There are 7 hidden switches. A switch that is on adds its own fixed numbers to the row, and there is some noise. The rows also spread widely along 9 directions, which tell nothing about the answers.
In the rows, 128 means zero.
Known rows, each followed by its switches (1 for on, 0 for off):
[136 164 138 125 148  63 112 147 132  81 132 104 140  96 126  83 165 168
 114 143 163 200 109 195 118 135 126 196  93 133 122 200 145 103 131  53]  0 1 0 1 0 0 0
[165 106 115 128 106 129 130 108 105 133 166  99  92 106  72 135 140  94
 113 134 158 126 129 129 113  87 100 113 191 137 139  93 137 101 128 124]  0 1 1 1 0 0 0
[127 108 127 111  73  99  87 198 106 140 136 145 129  67 116 110  92 123
  98 176 172 144 146 129 139 138 101  91 177 160 162 117  85 160 179 138]  1 1 1 1 0 0 0
[121 146 137 155 115 104 132 121 121 126 123 120 126 108  71  85 137 137
  90  85 175 155 146 135 123 147 136 126 181 131 108 153 115 134 171  75]  0 1 0 0 0 0 0
[117 144 117 146 140  82 144 143  56 107 158 132 102 141  67 116 169 104
  97 106 149 153 108 141  74 112 129 152 200 132 113 112 129 122 189  98]  0 1 0 0 1 1 0
[111 149 131 126 143  50 126 149  80 183 132 140 121 120 108  81 139 172
 113 102 194 201 140 136 104 143 101 133 160 145 117 129 114 110 181  88]  1 1 1 0 0 1 0
[157 107 160 124 150 151 138  83 117 128 165  82  63 111 100 121 159 155
  94  81 174 111 145 136  90  76 108 116 159 136 129  89 183  72 119  91]  0 0 1 0 1 1 0
[145 110 127 156 113 141 112 152  95 109 174 103  92  85 112 132 154 123
  80 153 130  73 105 131  68 105  83 133 188 162 141  76 132 130 117 110]  1 1 0 0 0 0 1
[134 145 160 141  67 134  85 188 144  71 123 100 113  51  82  82 126 159
  86 126 164 137 139 142 136 137 112 129 166 143 132 161 131 159 160  75]  0 1 0 1 1 1 0
[137 103 141 109 106 128 128  99 110 177 150 110  87 102 103  95 129 182
  93 104 204 149 153 128 114 115 108  77 158 148 131 101 127  82 140 108]  0 1 1 0 1 1 0
[148 145 120 117  72 106 106 138 127 131 126 100  97  67  50  94 138 175
 117 107 177 171 166 142 144 133  97 104 169 128 112 155 123 126 163 100]  0 1 0 0 0 1 0
[147 120  68 129 126  99 148 102  61 107 187 133 120 136  72 111 178 101
 104 168 151 162  63 158  80 101 124 157 163 138 112 126 101 102 146 108]  0 1 0 0 1 1 0
[154 104 125 109  89 152 120 103 127 125 159 132 130  80 104  85 121 146
  77 155 179 141 118 144 133 132 130 105 132 147 133 140  93 126 136  94]  1 1 0 1 1 0 0
[133 144 135 189  98 114 114 165 132 104 127 117 147 101  87  71 123  93
  97 133 170 148  93 120 125 124 115 166 205 146 123 143 115 140 153  66]  0 1 1 1 1 0 1
[ 96 124 128 185 149  87 131 152  90 123 162 115 125 126 148  92 152 140
  73 142 160 132  58 141  49 136 111 166 173 166 126 105 113 114 128  74]  0 1 1 0 0 1 0
[ 91 144 138 132 141  74 136 140  64 154 148 137  88 128  93  98 155 176
  89  81 178 167 142 142  75 140 127 119 176 142 108 109 119 111 192  98]  0 1 0 0 1 1 0
[135 126 103 155  96 136 126 110 116 114 176 105 109  86  79  93 144 147
  86 127 166 128  99 140 104 121 113 127 166 145 100 139 103 127 144  90]  0 0 1 0 1 0 0
[147 139 137 124 103  81  99 145 132 187 134  99 111  74 122  78 114 205
 129 113 217 195 180 134 139 146  84 108 141 147 128 151 120  99 126  95]  1 1 1 0 1 0 0
[112 124 155 139 147 108 132 140  97  95 144 138 130 129 128  86 153 122
  67 127 166 143  88 153  89 115 143 149 151 144 138 129 132 113 167  68]  0 1 1 0 1 1 0
[160 121 140 101  89 122  83 171 131  85 135 115 121  58 119 101 127 153
  98 167 164 146 148 157 141 119 101 121 129 148 158 152 126 139 144 105]  1 0 0 0 1 1 0
[151 135 135 102 139 121 118 143 111  48 167 132 128  91  97 101 162 112
  89 152 137 146  81 182 116  92 140 179 108 130 129 173 141 140 180  69]  1 0 1 1 1 0 0
[125 152 153 149 126  96 122 142 121 146 124 121 128 103 103  65 129 172
  92  91 193 175 144 130 114 153 114 135 162 141 116 146 122 122 155  57]  1 1 0 0 1 1 0

New rows. What belongs after each?
[128 140 154  81 110  78  92 186  99 123 132 138 108  76 108 108 126 169
 107 134 172 182 175 163 136 134 119 116 127 139 143 152 124 138 191 113]  1 1 0 1 1 0 0
[149  96 159 124 114 172 125 111 123  78 158 107  95  91 100 132 141 108
  61 132 138  78 119 149 103  98 137 110 159 141 151 102 149 126 135 100]  0 1 0 1 0 0 0
[120 120 132 119  92  97 115 164  79 133 124 135 100 104  75 123 127 113
  97 118 162 141 165 126 118 125 111  81 213 140 143  96 112 142 194 139]  0 1 0 0 0 1 0
[135 128 178 115 164 101 129 117 106 136 120 122 104 132 128  93 158 159
  96  97 186 166 157 146 101 100 123 135 144 138 145 114 174  69 142  78]  0 1 0 0 1 1 1
[129 117 182 132 129 137  98 165 124  90 135 110  94  88 127 117 138 135
  80 114 156 103 150 141 108  90 115 122 166 146 154 109 167 124 154  97]  0 0 1 0 1 0 1
[127 122 125 116 123 109 128 149  68 112 162 147 101 107  71 127 161 106
  87 132 132 120 109 144  89 103 117 138 177 142 121  98 122 146 194 111]  1 1 0 1 0 0 1
[105 153 140 159 117  55  99 201  96 154 118 125 123 105 126  74 131 166
 116 125 194 187 133 128 103 139  88 146 187 157 132 125 119 118 163  91]  0 1 1 0 1 1 1
[137 122 137 132  92 130 100 130 144 112 141  92 105  60 113  90 133 199
  87 134 173 132 137 153 116 139 100 115 135 152 122 146 122 123 121  89]  0 0 0 0 0 1 0
[112 148 134 149 142  63 127 154  79 185 161 103  81 106 100 106 148 190
 120  85 181 164 130 129  70 133  73 147 175 153 102  96 138 104 151  86]  1 1 1 1 0 1 0
[115 112 182 144 111 170 111 146 130  73 148 113  96  82 113 107 130 149
  47 110 154  80 119 136  89 121 138 116 164 155 137 106 143 147 157  78]  0 0 0 1 1 1 0
[135 143 121 132 108  87 122 120 123 187 148 104 112  81  98  79 129 203
 118 103 202 183 151 138 124 151  90 119 145 144 103 152 106 109 142  81]  1 1 1 0 0 0 0
[125 163 139 165 124  77 126 156 110 118 121 108 117 114  64 105 140 112
 116  86 161 169 149 132 117 137 119 154 203 126 113 143 139 132 170  83]  0 1 0 1 0 0 0
[125 117 174 160 132 138 145 106 119 160 135 110  94 129  94  92 120 133
  81  66 195 127 141  97  99 116 124 106 206 146 127  84 154  96 145  76]  0 1 1 1 1 1 0
[105 122 133  97 123  97 128 154  47 123 154 157  76 114  66 127 169 137
  91 120 141 133 123 151  78 101 120 115 178 141 119  84 127 133 222 124]  0 1 0 1 0 1 1
[138 126 145 135  81 113  92 175 132 116 118 112 116  68 109  89 128 161
 102 157 169 146 134 139 123 127  91 129 166 156 143 128 125 130 139  98]  0 1 0 1 0 1 1
[135 109 125 157 102 131 117 154  94 119 161 103  90  91 103 123 149 134
  88 153 145 101  92 129  70 108  83 134 193 165 133  72 128 119 124 112]  0 1 0 1 0 1 1
[140 129 124 140 116  82 103 141 128 155 133  97 117  94 141  98 118 175
 121 136 198 182 170 140 122 143  96 119 152 152 140 137 115  94 103 116]  0 0 0 0 1 0 0
[123 112 111 130 157 102 156  94  74 102 164 157 147 157 120  99 159  88
  69 155 157 156  73 162  85 118 167 151 144 139 131 133  98 106 159  90]  0 1 0 0 1 0 0
[126 148  92 185 109  56 102 185 109 118 136 103 146  98 121 100 134 124
 118 169 164 175 107 144 103 158  91 165 186 154 129 149  88 130 117 103]  0 1 0 0 0 0 0
[164 131  83 176  91  92 109 153 118 107 134 107 150 107  96  93 125  87
 127 176 169 171 108 123 125 125  94 153 204 147 139 139  96 124 111 110]  0 0 0 0 1 1 0
[159 151 149 133 111  96 108 162 120 129 120  88  93  84  68 113 138 145
 123  90 167 153 180 128 127 119  83 127 189 131 133 125 161 120 147  94]  1 1 0 0 0 1 0
[142 117 108  98  94 135 126  96  99 120 173 121  85  89  59 116 149 155
  91 119 163 136 148 153 118 111 126  89 152 130 109 132 110 122 172 123]  0 0 0 0 1 0 0
[110 125 163 123 121  87  84 197 116  85 119 122 118  81 147 121 128 144
  85 147 153 134 162 164 116 136 120 118 149 150 165 136 132 147 166 119]  0 0 0 0 0 0 0
[113 108 136 135 138  98 138 117  72 198 166 110  69 130 115 120 141 174
  99  94 196 141 145 114  68 114  95  93 189 155 129  60 131  77 139 122]  0 1 1 0 1 1 0
[119 105 130  87 111 111 130 126  66 145 152 162  97 108  72 128 132 120
  77 115 157 126 160 138 114 123 136  71 175 136 135  99 100 147 218 137]  1 1 0 0 0 0 0
[ 92 118 142 143 133  84 115 152  93 152 128 142 117 112 143 101 132 161
  84 126 176 143 147 136  91 141 118 109 171 160 135  99 107 123 166 116]  0 0 0 0 0 0 1
[101 127 114 149 132  96 126 163  57  94 175 134 101 121  94 122 160 120
  82 137 139 125  82 146  56 119 124 152 183 151 115  98 111 142 182 109]  0 0 0 1 1 1 0
[124 140  80 115 115  62 136 123  55 157 163 138 102 124  64 109 157 144
 122 122 176 195 138 150 106 131 118 119 173 130 101 134  91 111 184 131]  0 1 0 0 1 0 0
[138 111 169 143 143 134 132 105 142 101 112 120 139 121 129  90 130 112
  72 118 173 131 135 136 122 116 142 129 158 143 154 129 148 105 132  69]  0 0 0 0 0 1 0
[137 114 129 166 108 149 123 126 130  81 155 117 140  90 110  84 151 108
  65 162 148 106  61 146 105 112 122 155 166 155 129 136 112 133 133  66]  0 1 1 0 0 0 1
[121 153  91 164 141  55 147 119  80 160 146 129 133 137  89  72 167 146
 122 126 176 203  81 139  78 132 102 187 174 146  88 129 107  93 146  70]  0 1 0 1 0 1 1
[139 118 110 171 108 107 130 139  83 136 140 135 124 133  82 112 132  66
 100 136 163 133 122 105 102 113 114 122 237 144 136  87 103 124 150 122]  0 1 0 0 1 0 1
[ 96 146 101 124 136  48 147 114  67 175 148 145 118 136  82  94 154 162
 108  97 183 200 138 148  96 152 131 124 165 131  94 140  90 110 194 105]  0 1 0 0 0 0 0
[118 119 161 129 143 117 132 129  94 127 152 119  91 122 105 120 142 125
  81  92 169 123 142 135  94 106 131 112 177 140 137 101 148 105 166 101]  0 1 1 0 1 0 0
[152 108 118 145 113 148 129 117 113  97 178 119 131  96 116  87 144 130
  71 171 156 123  60 142  86 124 115 157 141 160 131 123 107 121 112  70]  1 1 0 1 1 1 0
[123 143  98 201 133  76 146 111 107 160 131 127 158 142 103  66 145 112
 105 126 181 177  90 118  93 148 115 170 200 148 103 133  88 108 125  69]  0 1 0 0 0 0 1
[ 86 120 129  96 148  41 119 151  68 167 144 152 112 123 157 113 144 189
  99 144 185 190 153 171  91 152 126 107 124 153 140 124  98 102 171 130]  0 1 0 0 0 0 0
[121 129 163 140  93 136 110 151 130 112 134 107 101  74  94  93 127 168
  75 111 168 123 140 136 114 141 115 111 167 150 128 128 132 139 155  82]  0 1 0 1 0 1 0
[122 129 138 116 124 131 122 138 104  69 172 116 106  85  96  97 174 157
  71 143 139 125  62 178  86 106 130 161 120 145 114 145 136 132 172  66]  0 1 1 1 0 1 0
[114 132 194 107 142 102 105 173 103 129 123 130  93  94 132 106 137 176
  82  94 173 137 179 147 105 121 118 113 146 144 148 115 157 124 178  93]  1 1 0 0 1 0 1
[118 108 121 118 114 106 129 156  64 120 148 182 142 122 105  88 137  98
  75 169 160 148  80 134  96 115 133 135 174 159 139 102  82 147 200 105]  1 1 0 1 1 1 1
[145 151 137 110 123  65 103 153 118 164 126 108 107  89 106  83 129 186
 138 105 201 207 174 141 135 126  83 132 146 138 125 150 140 100 157  92]  1 0 1 0 1 1 0
[138  97 125 142 135 116 144  95  92 155 159 116 104 136 108 131 133 103
  95 131 167 124 127 123  88 112 119 108 189 149 143  75 123  89 116 123]  0 1 0 1 0 0 0
[101 131 144 170 149  59 101 182 113 165 143 106 125  96 188  98 117 181
 101 139 185 155 129 135  79 161  83 146 155 175 144 114 111 115 113  94]  1 0 1 0 0 0 0
[ 97 134 160 141 161 112 145 114 108  99 140 140 128 128 109  79 153 136
  65  98 161 141  82 152  91 122 154 164 146 142 114 138 135 123 188  47]  0 0 1 1 0 1 0
[121 100 179  78 137 113  97 150 118 119 144 118  89  86 167 120 128 183
  85 137 180 136 172 169 115 106 124  91 110 151 170 119 150  98 150 122]  0 0 1 0 1 0 0
[109 134 105 146 114  84 128 149  73 128 164 134 115 116  94  95 148 146
  93 139 168 161  91 140  79 139 116 142 175 153 111 119  93 128 167 101]  0 1 0 1 1 1 0
[164 148  96 112  90  98 107 144 117  74 145 105 124  75  67  94 167 143
 117 166 150 178 106 179 134 116 105 158 134 131 119 183 122 125 148  89]  0 1 0 0 0 1 0
[128 152 155 146 152  74 120 142 125 124 121  94 103 110 112 114 144 150
 123  88 167 169 167 148 109 126 111 156 160 132 125 137 165  98 133  82]  0 0 0 1 0 0 0
[125 102 126 136  99 154 143  51 150 154 140 132 146  98 100  55 114 158
  62 116 203 142 112 128 142 146 151  92 143 145 106 155  79 116 151  67]  0 0 1 0 0 0 0
[163 114 128 124 122 137 148  61 123 150 151 106 110 121  90  83 143 152
  99 115 195 163 123 133 117 110 126 124 148 138 120 125 130  72 115  78]  0 1 0 1 1 1 0
[ 99 120 147 180 130 109 129 132 112 147 139 124 136 122 154  70 122 169
  62 123 195 142 106 123  78 164 126 128 171 166 128 116  97 113 123  71]  0 1 0 0 1 1 0
[149 148  70 147 133  73 138 135  63 128 178 133 112 122  51 107 175  98
 132 132 148 167  84 142  86  92  93 180 190 133  92 127 112 121 177  99]  1 0 1 0 1 0 1
[119 144 135 180 107 105 103 189 117 100 131 123 145  89 112  80 115 123
  87 138 162 141 103 122 100 152 109 159 192 159 129 135 104 165 155  73]  1 0 0 1 1 1 0
[121 125 188 144 144 125 120 135 124 127 135 100  91 112 135  99 136 174
  77  91 182 126 148 133  85 124 121 126 156 150 140 101 166  94 124  72]  0 1 0 1 1 1 0
[158 138 143  95 122 116 108 147 107  71 150  97  75  80  73 137 184 141
 107 125 128 128 145 180 112  80 105 143 141 124 132 136 177 112 159 105]  0 1 0 0 0 0 1
[147 147 152 140 138 122 106 165 114  59 171  86 100  77 111 116 170 156
  85 127 133 117 109 175  83 115 109 176 127 140 128 152 161 130 130  65]  1 1 0 0 1 0 0
[ 84 115 166 153 109 111  97 190 104 151 147 134 117  81 160  90 102 180
  55 126 188 118 134 123  89 169 113  97 169 174 145 107  89 155 168  96]  1 1 1 0 1 0 0
[153 125 151  85 103 118 104 139 121 112 134 109  93  83  95 119 135 156
 104 123 173 157 187 159 142 112 122  92 140 127 149 142 144 110 155 119]  0 1 0 0 1 0 0
[135 127  85 149 110  67 114 159 101  99 126 142 168 119 108 105 127  68
 112 185 155 176 108 146 129 136 124 149 185 143 146 154  81 140 157 121]  0 0 0 0 0 0 0
[139 125 121 102  68 105  92 171 105 134 147 118  99  65  87  97 124 171
 114 155 184 170 139 144 134 122  93 100 158 150 134 133 108 127 168 123]  0 1 1 1 1 1 0
[125 140 114 168 141  94 122 171  71  86 185 111 110 110 105 125 166 115
  89 143 129 118  79 153  57 125 107 175 175 148 122 115 120 141 143  91]  1 1 0 0 1 0 0
[119 139 142 118 140  47 108 183  75 170 134 123  95 110 109 131 131 139
 127 104 175 171 180 134 105 123  87 114 184 141 145 103 138 118 177 129]  1 1 1 0 0 0 0
[124 125  99 128  86  83  98 182  81 152 173 123 107  72 116  91 131 185
 107 168 179 162 106 142  94 143  77 122 157 166 124 123  80 136 155 116]  1 1 1 0 1 1 0
[128 148 146 150 149 124 150 112  96  95 156 119 103 118  57 114 168 109
  75  73 137 112 115 145  86 118 136 154 178 123 104 131 149 137 181  59]  1 1 0 0 0 0 0
[142 112 192 126 146 140 132  95 136 132 120 108 103 125 128 108 124 132
  76  81 188 128 184 128 120 115 145  94 162 134 161 110 166  82 125  87]  0 1 0 0 1 0 0
[141 114 155 131 170  91 143  98 104 172 117 139 127 148 134  94 138 125
 106 109 187 162 147 120 102 109 110 134 170 148 147  88 146  75 134  89]  1 0 0 0 0 1 1
[121 143 139  90 132  72  95 182  89 116 171 118  94  72 133 112 157 202
 106 144 166 169 132 184  98 125 100 142 102 147 132 152 130 120 169 102]  1 1 1 0 1 0 0
[112 120 189  86 150 119 114 151  97  86 138 136  88  99 128 111 170 170
  69 125 148 125 123 175  89  98 134 137 118 147 147 112 169 112 181  86]  0 1 0 1 0 1 1
[139 128 138 131 146  88 135 128  86 140 147 104  86 132  88 126 159 119
 115  98 165 153 140 135  94  94  98 133 187 135 134  94 164  86 150 105]  0 1 1 0 0 1 0
[123 129 174 110 167  91 128 144  76 143 134 140  93 130 123 105 157 151
  92  96 172 150 152 137  82 102 115 132 159 145 143  90 162  96 171  91]  1 1 0 0 1 1 1
[124 144  83 128 103  70 109 176  70  92 172 136 121  94  89 102 170 137
 112 185 146 175  77 174  92 120 108 174 149 146 111 147  93 138 172 112]  0 1 0 1 1 0 1
